The rows are grouped in 4 different ways at once. Each group adds its own fixed numbers to the row, and there is some noise. The rows also spread widely along 15 directions, which tell nothing about the answers.
Known rows, each followed by its group in each grouping:
-14,-13,-2,20,-31,13,22,-32,-15,9,5,-3,6,-22,-13,9,0,-13,-5,6,14,27,3,3,-24,-14,-9,-25,27,-5,-11,-12,-22,-5,-33,4,9,8,24,-4,-9 | k_711 k_13 k_100 k_756
11,-11,21,20,-3,-7,9,-5,6,9,5,-6,-8,17,7,19,-21,14,-7,0,1,-18,20,10,9,7,-3,11,9,33,-8,-17,12,-5,-4,-10,-29,-22,-17,21,-7 | k_572 k_558 k_873 k_940
9,-10,1,-7,21,-9,-24,5,-9,14,-10,12,11,-15,-3,11,13,-16,3,4,-21,15,-18,-8,11,-10,-13,-20,2,-35,-10,-6,-3,7,-24,26,29,19,1,9,18 | k_572 k_553 k_873 k_56
4,21,2,7,-39,11,11,15,-17,-7,-9,-20,-14,9,-2,12,-27,1,-18,-6,-24,-5,13,1,7,-6,25,-5,7,13,-4,11,-39,6,-3,-7,-43,0,25,-6,-14 | k_110 k_13 k_671 k_56
-8,-2,-25,-35,34,23,10,13,-3,-3,-7,9,34,5,-15,0,-22,3,6,-14,-18,6,-20,22,-35,-1,-45,14,6,-17,10,23,-10,5,10,3,-24,17,0,13,-1 | k_110 k_553 k_100 k_905
-2,31,-20,-11,-16,-1,25,3,-4,11,5,-12,-24,23,4,-14,-32,0,-4,-9,12,14,13,7,-22,-15,3,-6,-4,30,6,15,5,-15,16,-2,-2,18,13,-9,-16 | k_711 k_558 k_671 k_940
20,-7,25,14,-15,-5,-12,5,7,46,-2,-24,-12,6,-1,6,24,-4,-22,-29,-11,-23,-3,-23,58,22,-7,-13,5,-14,-8,-7,-24,-23,18,-2,-27,-22,-22,-10,-44 | k_572 k_553 k_100 k_756
-25,-1,14,10,8,24,-26,10,11,-4,-4,-2,8,7,17,2,27,4,-12,0,10,-27,-6,8,11,26,-3,16,-19,-12,8,16,-5,9,33,-30,-19,-33,-1,-32,-9 | k_572 k_13 k_873 k_905
5,-35,-2,-31,-8,20,-3,12,-16,23,-1,6,21,-13,-20,10,-4,10,3,-14,-46,4,-33,0,-7,-1,-18,-11,17,-21,-21,7,-22,-5,1,8,-23,-42,3,-4,-6 | k_711 k_553 k_873 k_905
-7,-22,9,12,-3,2,-6,20,4,6,5,2,13,5,21,29,-1,23,-13,16,-9,-29,17,15,-10,4,-15,-1,7,23,-19,0,-12,-3,4,-23,-17,-30,15,4,3 | k_711 k_13 k_100 k_940
-3,18,36,11,22,-26,10,2,18,26,1,-7,-11,-1,-9,-12,-2,8,6,19,46,9,14,-5,-7,-10,3,10,-5,8,18,-8,20,-5,-8,8,-18,27,8,-4,-16 | k_572 k_13 k_671 k_905
-5,-7,25,19,3,13,-15,32,22,5,-2,8,18,11,19,16,6,2,-25,-7,-7,-39,8,2,15,29,-23,5,-1,-5,-8,16,-21,9,12,-33,-28,-16,-14,-7,-1 | k_572 k_13 k_671 k_940
0,0,35,36,-11,-7,17,-15,7,16,11,-4,-12,-15,-7,12,-4,-8,-26,2,20,28,19,-9,6,-7,-13,-26,25,-7,-15,-11,-8,12,-51,-4,9,8,1,0,8 | k_110 k_553 k_671 k_56
5,1,16,-7,-10,17,4,17,1,22,-7,14,0,-13,-24,4,-22,-11,-20,-29,-18,5,-21,0,22,23,-16,12,7,-30,-11,30,-13,-1,-7,-9,-37,-21,-19,-11,1 | k_711 k_553 k_100 k_940
-9,3,4,-15,22,-1,-22,-18,-14,-34,-12,4,18,7,21,3,-8,-3,-5,11,2,3,-2,17,6,0,-3,10,-10,-1,-18,4,6,34,-7,22,1,-22,0,-8,30 | k_711 k_553 k_671 k_756
8,-15,-10,-2,-27,-8,-25,11,-5,14,-11,-1,19,6,7,3,18,7,19,11,-39,-27,-14,-8,11,-13,21,-10,-7,4,0,-19,-4,-20,21,3,-7,-10,13,2,-8 | k_110 k_553 k_671 k_756
-19,23,-5,-13,17,14,10,-9,-4,-26,2,-9,6,7,-3,-21,5,7,2,7,11,12,-2,13,-27,-8,5,11,-6,6,23,11,11,18,5,-7,-1,9,10,-8,6 | k_110 k_553 k_873 k_56
2,-4,1,36,-8,23,12,3,13,-6,-5,4,17,15,3,34,-24,-24,-25,-27,-14,-22,16,8,7,10,-35,-1,22,-5,2,3,-30,7,-20,-35,-30,36,-28,36,-3 | k_110 k_553 k_873 k_56
12,24,1,-4,-12,0,7,27,-7,12,-5,-5,-16,11,4,10,-36,-17,-33,-18,-14,6,13,2,8,-1,-12,-22,6,-2,-16,23,-35,2,-5,8,-15,23,13,-5,-4 | k_110 k_558 k_671 k_940
4,6,4,-6,-35,-10,-24,45,-6,14,-7,-1,14,0,12,-2,13,3,-9,16,-40,-22,-3,-9,7,-15,22,-28,-12,0,-8,5,-27,-9,21,-6,-10,3,37,-18,6 | k_110 k_553 k_671 k_56
-20,-17,-15,-9,5,11,25,-14,15,-12,8,9,30,23,4,8,-20,-6,-5,-8,16,-9,9,6,-49,-10,-30,-2,16,19,-12,11,-9,19,-7,-4,-6,11,-6,4,-3 | k_711 k_553 k_671 k_756
-1,28,19,-23,14,5,17,8,-1,10,14,-22,10,-2,-6,-52,25,25,-3,7,9,12,-5,3,-14,4,-11,-7,-2,9,27,7,7,-12,25,-12,-10,-2,11,-14,-17 | k_711 k_553 k_100 k_940
-12,-30,-21,-12,5,-20,-19,-9,-4,7,-9,18,16,4,9,27,-9,-5,15,17,-1,-5,-7,8,-16,-24,3,6,-7,6,-27,-7,20,8,-2,31,21,-18,15,-2,19 | k_572 k_553 k_100 k_56
5,-14,25,-15,20,-18,-9,23,12,19,2,17,20,-22,-23,-11,17,17,12,23,-14,8,-19,-13,-19,-10,-6,-5,4,-16,0,-3,13,6,-22,12,-1,9,10,6,17 | k_110 k_553 k_100 k_905
1,-21,-15,5,13,-18,-15,-14,1,19,-14,-6,-28,14,-4,38,6,17,18,5,2,-12,3,-13,10,-19,30,18,-6,4,-5,-16,26,-1,-9,20,8,-18,2,4,-17 | k_110 k_553 k_671 k_56
-3,36,11,-11,-6,11,18,-1,-4,-19,-4,-19,20,14,-8,-41,2,6,5,3,-1,-5,0,7,-13,-1,15,11,-6,14,34,1,-2,6,22,-10,-38,20,10,1,-16 | k_110 k_553 k_671 k_940
-2,-6,0,-3,-19,14,-8,-2,-12,7,-2,-8,-19,-24,-30,-5,26,22,4,3,-26,21,-26,-14,10,5,29,0,3,-20,1,4,-2,-2,-16,-6,-1,-40,11,-22,-3 | k_110 k_553 k_100 k_756
6,9,15,9,2,-22,-36,22,-7,19,-20,9,11,-2,27,17,-12,-16,-2,15,-8,-14,4,19,31,-9,-9,-4,-17,-9,-7,-7,-6,-12,13,16,-12,14,19,0,14 | k_110 k_13 k_671 k_905
-5,6,18,-38,24,-12,11,0,4,29,18,-6,-7,0,-11,-36,2,20,7,2,24,21,-18,4,-17,-3,-10,4,-6,9,6,7,28,-10,23,22,-2,-30,-3,-29,-11 | k_572 k_558 k_873 k_756
-7,-10,18,-14,-18,5,-15,5,8,-1,3,24,35,-8,-4,-22,7,-22,-6,-5,-18,1,-27,-9,-9,2,-10,-17,1,-22,-15,13,-3,18,0,1,3,-5,-6,-15,26 | k_711 k_553 k_873 k_905
-8,10,-45,4,-12,42,-7,2,-4,-27,-18,-6,-7,18,-16,14,12,-11,-7,-30,-32,-13,-10,-18,-1,12,16,4,-2,-26,12,26,-24,17,-7,-31,0,26,-11,0,-14 | k_711 k_553 k_100 k_56
-8,-23,2,6,-2,14,-14,9,21,13,-7,9,-12,22,-1,39,-10,-17,-29,-33,0,-31,0,-14,11,18,-7,6,1,-19,-24,24,-16,20,1,-5,-18,-18,-20,-17,-15 | k_110 k_558 k_873 k_905

New rows, each followed by its group in each grouping:
10,-8,3,-8,13,-4,-2,-16,-3,0,-1,-19,14,9,-4,-10,33,12,8,3,-13,-4,-3,-21,-5,-10,6,-18,11,-2,4,-24,-2,10,-8,22,15,9,5,14,-20 | k_110 k_553 k_671 k_940
-13,-20,-12,-13,8,1,4,21,12,-2,-7,17,41,20,6,27,-29,-6,-6,0,-4,-34,7,15,-35,-7,-25,13,3,14,-16,17,-14,15,12,0,-32,8,5,9,5 | k_572 k_553 k_100 k_56
8,-22,10,5,-17,-3,16,-14,-14,28,3,3,-5,-9,-4,28,-36,-2,-7,-9,-8,15,1,14,7,-7,-17,-5,24,9,-26,-8,-3,-12,-19,12,-17,-33,-2,13,-1 | k_711 k_553 k_873 k_940
-23,6,-56,-1,-42,15,7,-4,-6,-9,-16,9,-4,15,-13,14,-15,-27,12,-9,-4,-8,-5,-8,-37,-23,31,2,-7,-1,4,22,-10,-2,5,-3,8,38,26,-12,-13 | k_711 k_13 k_100 k_56
1,12,-2,8,4,-12,3,8,10,35,-3,0,3,4,-8,-7,0,-11,15,-3,13,-7,-2,1,1,-9,-12,8,-5,-3,26,-7,15,-33,16,-2,-9,39,-6,8,-21 | k_572 k_13 k_100 k_56
3,12,-30,-7,-12,4,3,-15,-27,-17,-6,-29,-8,13,5,5,-7,14,11,7,-21,11,9,7,-18,-26,17,-10,5,23,2,-13,-14,0,-1,18,3,10,36,14,-16 | k_110 k_13 k_100 k_905
-8,1,-15,29,-32,17,-23,-19,-5,-27,-20,1,-15,15,5,29,-8,-18,-7,-12,-13,-18,5,-5,23,10,29,17,-6,-3,-12,5,-6,19,-14,-15,-9,-8,-7,-1,4 | k_711 k_13 k_100 k_905
24,15,34,5,3,-21,-12,-4,-4,-5,-5,-13,17,16,22,-13,-6,-14,-12,-2,-7,-17,9,6,31,5,-10,-10,-3,14,-4,-23,-4,4,7,19,-21,13,-20,18,3 | k_572 k_558 k_873 k_756
-21,15,-10,11,29,18,9,-4,22,5,3,13,-27,12,-3,14,-19,-9,-14,-25,29,13,1,12,-4,16,-25,26,-1,-12,11,35,21,9,-8,-25,6,3,-27,-6,3 | k_110 k_553 k_873 k_940
27,3,12,3,-34,-21,-20,-9,-10,1,-11,-15,10,14,6,-7,8,-9,3,-6,-38,-19,-2,-16,38,-13,27,-11,-2,10,-9,-28,-1,-2,4,24,-11,-3,-6,16,0 | k_110 k_553 k_100 k_56
-2,3,6,1,24,-8,-11,17,-10,15,-13,4,8,-3,16,27,-24,2,-13,15,9,-6,10,38,8,1,-29,9,-8,-1,-5,4,-9,-13,8,8,-25,-1,18,0,6 | k_110 k_558 k_100 k_756
-6,-6,8,15,-16,-4,-12,0,16,2,-5,9,3,25,22,29,-23,-34,-33,-27,9,-33,15,-2,21,10,-16,4,-1,2,-30,18,-14,18,2,-1,-14,-5,-23,-10,5 | k_711 k_13 k_100 k_56
-20,10,-12,-2,-3,3,16,-6,26,4,16,18,8,15,2,-20,-9,-21,-2,-15,21,12,-6,2,-34,-8,-23,-4,2,7,5,19,22,5,4,-10,28,24,-13,-4,12 | k_110 k_553 k_873 k_940
-6,-10,16,19,-13,-12,9,-1,28,11,-1,3,-2,19,-10,19,-12,-6,-12,-9,19,-28,16,-19,-1,1,11,17,4,15,-11,6,6,14,-11,-9,-28,2,-17,0,-13 | k_572 k_553 k_100 k_56
2,4,26,-6,32,-16,-40,12,2,-11,-13,18,18,-2,17,6,-2,-18,-7,10,-5,-2,-8,6,18,5,-12,3,-14,-21,-16,5,4,30,-12,26,6,7,-6,2,37 | k_572 k_13 k_873 k_905
9,-23,1,-21,-9,-11,-5,19,-13,29,6,3,3,-15,-6,10,0,24,4,13,-38,15,-15,-4,-8,-19,-1,-24,12,2,-27,-5,-8,-9,-9,22,9,-35,29,-2,7 | k_110 k_553 k_671 k_940
-5,1,18,25,-41,26,2,-1,-9,18,8,2,-1,-24,-5,-3,-3,-11,-19,-9,-16,24,-11,10,18,11,-17,-22,13,-18,-6,5,-18,-16,-11,-36,-12,-24,0,-13,9 | k_711 k_553 k_873 k_905
-6,8,-7,-21,10,7,9,27,1,-11,-2,24,15,-17,-28,-9,-15,1,0,10,-20,30,-17,-3,-42,-4,-6,-4,8,-17,-4,31,-8,24,-35,2,6,28,17,3,31 | k_572 k_553 k_100 k_940
-11,10,-3,20,-18,18,-8,-13,-6,-26,-19,10,33,1,-4,-4,-3,-26,11,4,-10,-8,-6,9,-5,-3,7,8,-3,-15,18,-9,-8,11,-6,-8,-19,37,5,12,8 | k_110 k_13 k_671 k_905
3,4,-19,-4,31,20,3,-19,-5,-21,-15,-11,13,15,-15,4,3,1,11,-17,-10,-4,-6,1,1,6,-8,26,2,-12,21,-4,6,14,-8,0,-15,20,-24,24,-13 | k_572 k_553 k_100 k_56
-5,31,5,0,31,1,-4,21,19,-5,-17,1,-11,23,-4,-3,-10,2,3,-5,19,-20,6,-4,-2,7,8,32,-20,-4,28,25,9,10,10,-15,-34,40,-11,-2,-14 | k_711 k_13 k_671 k_905
-9,-6,-11,0,-9,13,-11,7,-12,-10,-3,-9,5,-3,-1,8,30,1,-18,9,-17,0,2,-13,-18,-7,11,-32,3,-15,-11,1,-28,19,-13,3,24,10,33,-17,-1 | k_110 k_558 k_100 k_56
-16,0,-41,-10,-12,12,1,-5,8,-4,1,9,8,23,-1,-1,-12,-12,10,-20,-6,-6,-11,2,-20,-7,-6,15,-8,5,2,17,16,-1,20,-9,10,2,-14,-5,0 | k_572 k_553 k_100 k_56
-23,-6,6,8,13,-6,-20,14,16,20,0,33,8,-14,11,10,7,-17,-3,13,26,0,-8,8,-12,-1,-21,-5,-10,-20,-3,17,10,-6,-3,-7,23,11,4,-20,21 | k_711 k_13 k_873 k_756
-10,-19,-28,29,-40,15,5,-26,16,18,1,4,3,20,-5,12,10,-30,7,-28,3,-15,0,-27,-10,-9,-2,-17,12,-7,0,-10,-6,-13,-1,-15,19,28,-15,3,-32 | k_711 k_13 k_671 k_905
5,4,2,-28,19,3,4,7,-4,5,5,-23,-3,1,-15,-18,30,20,-2,0,-9,11,-8,-24,-24,-9,1,-22,9,-10,2,6,-17,11,-6,18,9,13,19,-9,-25 | k_711 k_13 k_100 k_905
8,15,12,-15,6,2,23,-2,-12,-5,14,-19,4,4,1,-16,-27,22,-3,3,-13,26,5,22,-19,-15,-21,-8,17,28,1,-3,-4,2,-5,3,-21,-7,10,17,5 | k_110 k_553 k_873 k_905
3,10,-3,9,-19,12,4,5,12,22,1,5,13,1,-10,-17,6,-23,-4,-24,-11,2,-14,-8,10,12,-22,-8,3,-17,11,8,-4,-20,11,-18,-2,20,-18,1,-10 | k_572 k_553 k_100 k_940
-13,11,-24,-4,-34,31,-9,-22,-17,-24,-4,-8,0,12,10,-11,0,-19,-8,-22,-22,8,-16,5,11,8,11,-5,-5,-3,-8,14,-10,12,18,-5,12,-31,0,-19,3 | k_572 k_553 k_873 k_940
3,13,19,26,5,6,25,12,10,26,17,-24,-18,-5,-1,6,1,16,-31,-2,16,16,25,1,1,8,-34,-23,21,9,2,6,-27,-14,-17,-32,-13,12,5,2,-22 | k_572 k_553 k_100 k_756
15,23,23,-1,8,-6,-13,41,-8,-9,-8,2,-11,-4,5,7,-28,22,-12,15,-33,3,3,15,19,10,9,11,-7,11,-4,17,-6,10,-11,-14,-34,-14,7,12,30 | k_572 k_553 k_873 k_940
12,32,30,2,12,-1,15,1,2,33,3,-20,-39,-9,-25,-19,-11,-1,-9,-22,17,34,-8,-6,25,10,-8,5,6,-18,20,9,2,-15,-8,3,-23,9,-15,-8,-25 | k_572 k_13 k_873 k_905
-9,16,9,-16,38,22,14,-3,-15,-14,5,-18,-6,-11,-13,-18,18,41,5,19,4,26,-5,14,-23,4,3,9,3,1,25,7,9,9,-9,-15,-8,-15,17,-3,-3 | k_711 k_553 k_873 k_940
-8,13,15,17,3,-9,-3,2,-5,20,-20,4,-15,-20,-20,6,0,13,20,28,25,-2,-2,13,9,0,29,34,-16,-6,30,-5,20,-27,0,-9,-39,6,17,-8,-12 | k_711 k_13 k_100 k_756
-1,-7,11,16,3,2,-21,17,30,-9,-7,20,-17,23,3,31,-15,-12,-20,-22,-5,-30,4,-21,12,17,5,16,-3,-8,-20,29,-2,33,-22,-17,-13,1,-33,1,12 | k_711 k_13 k_873 k_905
-3,-11,-6,5,-23,20,-15,16,-4,-5,9,1,29,-11,10,-1,29,-16,-27,-7,-39,5,-10,-14,-10,6,-30,-53,19,-23,-26,9,-53,13,-17,-7,33,11,13,-8,10 | k_572 k_13 k_100 k_756
